The groups are shells around one centre, one inside the other: the same stretched ball of 3 dimensions in 8 sizes.
Known rows, each followed by its group:
[ 18 -16  -6   6  27   3   2 -21  -4 -18 -32   8  17  50]  Bib
[ 17 -20 -10  12  17  -4   1 -20  -4 -23 -24   6  13  43]  Bib
[ 13 -12 -15  13  22   1  11 -25   0 -23 -32   5   6  37]  mepa
[ 16 -24 -15  22  -7 -22   0   1 -23 -40  19  -6  10  -1]  nemip
[ 19 -15  -2   1  32   5  -1 -19  -7 -15 -32   8  22  53]  nifut
[ 15 -26 -15  21   2 -15   1 -14  -7 -32  -8   2   9  26]  Moked
[ 20 -11   0  -2  33   6  -1 -13 -15 -15 -25   6  25  45]  Sepa
[ 16  -7  -8   2  36  10   9 -27  -1 -14 -42   8  14  51]  nemip
[ 14  -7 -13  11  21   0  12 -18  -9 -24 -20   1   8  23]  seko
[ 17 -15 -11  16  -3 -20   2  12 -38 -40  33 -11  15 -19]  mepa
[ 15 -27 -16  24  -5 -20   0  -7 -14 -37   6  -2   8  12]  Moked
[ 14   4  -9   1  36  11  16 -18 -13 -17 -29   1  11  25]  simu
[ 18 -26 -10  15  10 -10  -3 -15  -7 -27 -14   5  15  39]  Moked
[ 20  -5  -1  -2  28   2   2  -2 -28 -21  -4  -1  25  20]  Sepa
[ 15   8  -7  -2  36  11  16 -12 -21 -18 -19  -1  14  15]  seko
[ 20 -11  -3   3  19  -5  -1   1 -29 -25   4  -2  23  14]  Sepa
[ 14  10  -8  -1  36  11  18 -11 -23 -19 -17  -3  12   8]  nemip
[ 16 -31 -16  27 -13 -26  -3  -1 -19 -41  18  -4   9   4]  mepa
[ 16 -22 -14  18   4 -13   2 -10 -12 -32  -4   0  10  21]  seko
[ 15 -22 -15  19   4 -14   3 -12 -11 -32  -5   0   9  20]  simu
[ 18  -8  -5   4  19  -4   3   0 -29 -26   3  -3  20  10]  simu
[ 15 -22 -17  25 -11 -25   2   4 -27 -43  26  -9   7 -13]  nifut
[ 12  -4 -16  13  18  -1  16 -16 -12 -27 -15  -2   4  12]  nifut
[ 17   8  -3  -5  39  11  12  -8 -26 -17 -15  -2  20  16]  Bib

New rows. What belongs after each?
[ 17 -25 -13  21  -7 -23  -3   4 -27 -40  23  -6  13  -2]  nifut
[ 15 -26 -16  21   5 -12   2 -19  -2 -30 -17   4   7  35]  mepa
[ 17 -19 -12  18  -3 -20   0   5 -30 -38  23  -7  14  -7]  nemip
[ 18 -23 -11  18  -5 -22  -4   7 -31 -39  26  -7  16  -4]  mepa
[ 15 -20 -15  20   1 -15   4  -7 -16 -35   3  -3   8   9]  seko
[ 18   2  -3  -2  28   3   8   1 -33 -22   1  -5  21   5]  Moked
[ 15 -19 -16  22  -7 -21   4   5 -29 -41  25  -9   9 -13]  nemip
[ 19   7   2 -11  46  16   9 -10 -25 -11 -23   2  25  29]  mepa
[ 14  -7 -11   7  28   5  11 -23  -4 -19 -33   5  10  37]  Bib
[ 18  -4  -2  -4  41  13   6 -21  -8 -11 -38   8  21  50]  Bib
[ 14 -22 -17  22   1 -15   5 -12  -9 -34  -4  -1   5  16]  Moked
[ 14   2 -10   2  38  13  16 -25  -5 -15 -40   5  10  38]  nifut
[ 19 -19  -8  14   1 -18  -3   7 -32 -36  23  -6  19  -2]  mepa
[ 17   8  -2  -9  47  18  13 -17 -17 -10 -33   3  20  34]  nemip
[ 16  -6  -7   2  36  10   9 -26  -2 -14 -41   8  14  49]  Bib
[ 18  -7  -5   6  13  -8   3   7 -37 -31  18  -7  20  -6]  Sepa
[ 19   3   0  -8  44  15   8 -13 -20 -12 -27   4  24  36]  Moked
[ 15   4  -6  -3  42  15  14 -21 -11 -13 -36   4  15  36]  simu
[ 18   2  -1  -8  48  18   9 -22 -10  -8 -42   7  21  50]  Moked
[ 18 -13  -9  12   3 -16   1   9 -37 -36  26  -9  17 -11]  Sepa
[ 15  10  -4  -6  46  18  16 -19 -15 -12 -35   3  16  31]  nemip
[ 17 -10  -6   1  37  11   5 -28   1 -12 -46  10  17  60]  nifut
[ 15  -9 -13  16   0 -17   7  10 -38 -39  30 -12  12 -24]  nifut
[ 19  -4  -2  -1  30   4   4  -6 -24 -19 -10   0  22  22]  simu
[ 17   0  -6   3  23   0   9   0 -32 -26   4  -6  17   0]  seko
[ 19   7   2 -11  48  18   9 -12 -22 -10 -28   3  25  33]  mepa
[ 19 -16  -4   4  25   0  -1 -14 -12 -20 -21   5  21  42]  Bib
[ 18  -4  -4   1  25   0   5  -3 -27 -23  -3  -2  21  14]  seko
[ 16  -2  -9   7  16  -5   9   3 -33 -30  11  -8  15  -8]  seko
[ 16  -2  -6  -1  43  16  11 -30   1 -10 -51  10  15  56]  Sepa
[ 17 -15  -8   7  25   1   3 -20  -5 -20 -29   6  15  45]  seko
[ 15 -19 -16  22  -5 -20   4   0 -24 -40  18  -7   7  -7]  Bib
[ 14  -8 -12   8  25   3  11 -21  -6 -21 -27   3  10  32]  seko
[ 16  -6 -10  10  10  -9   7   4 -33 -33  16  -8  14 -10]  seko
[ 17 -22 -12  18   0 -17  -1  -1 -22 -35  11  -3  14   9]  simu
[ 15  12  -6  -4  37  11  17  -6 -29 -19 -11  -4  16   4]  Moked
[ 19 -10  -4   3  23  -1   2  -5 -23 -23  -6   0  21  22]  seko
[ 15   3  -6  -4  47  19  14 -29  -2  -9 -50   8  14  51]  Sepa
[ 16   7  -4  -6  45  17  14 -20 -13 -11 -36   4  17  35]  Bib
[ 19 -17  -5   5  24   0  -1 -15 -10 -20 -22   6  20  44]  Bib
[ 17 -25 -11  16   9 -11  -2 -15  -7 -28 -13   4  14  35]  nemip
[ 18 -26  -9  14  10 -10  -4 -13  -9 -27 -12   4  17  37]  Moked
[ 16   0  -5  -3  42  15  11 -23  -7 -12 -40   6  17  45]  simu
[ 13 -16 -17  19   6 -11   9 -13 -11 -32  -7  -2   5  13]  nemip
[ 13  -4 -14  11  19  -1  14 -14 -14 -27 -13  -2   6  12]  simu
[ 15 -21 -14  17  12  -7   4 -21  -1 -27 -22   5   8  37]  nifut
[ 18 -20 -10  15   4 -15  -1   0 -24 -33  11  -3  16   8]  simu
[ 19  -1  -2  -2  31   5   6  -4 -27 -20  -9  -1  22  18]  Bib
[ 17  -6  -9   9  11 -10   6   7 -36 -33  20  -9  16 -12]  nemip
[ 17   2  -6   2  20  -3   9   7 -39 -28  14  -9  19 -11]  Sepa
[ 16 -25 -12  15  14  -6   0 -23   2 -24 -28   8  12  49]  mepa
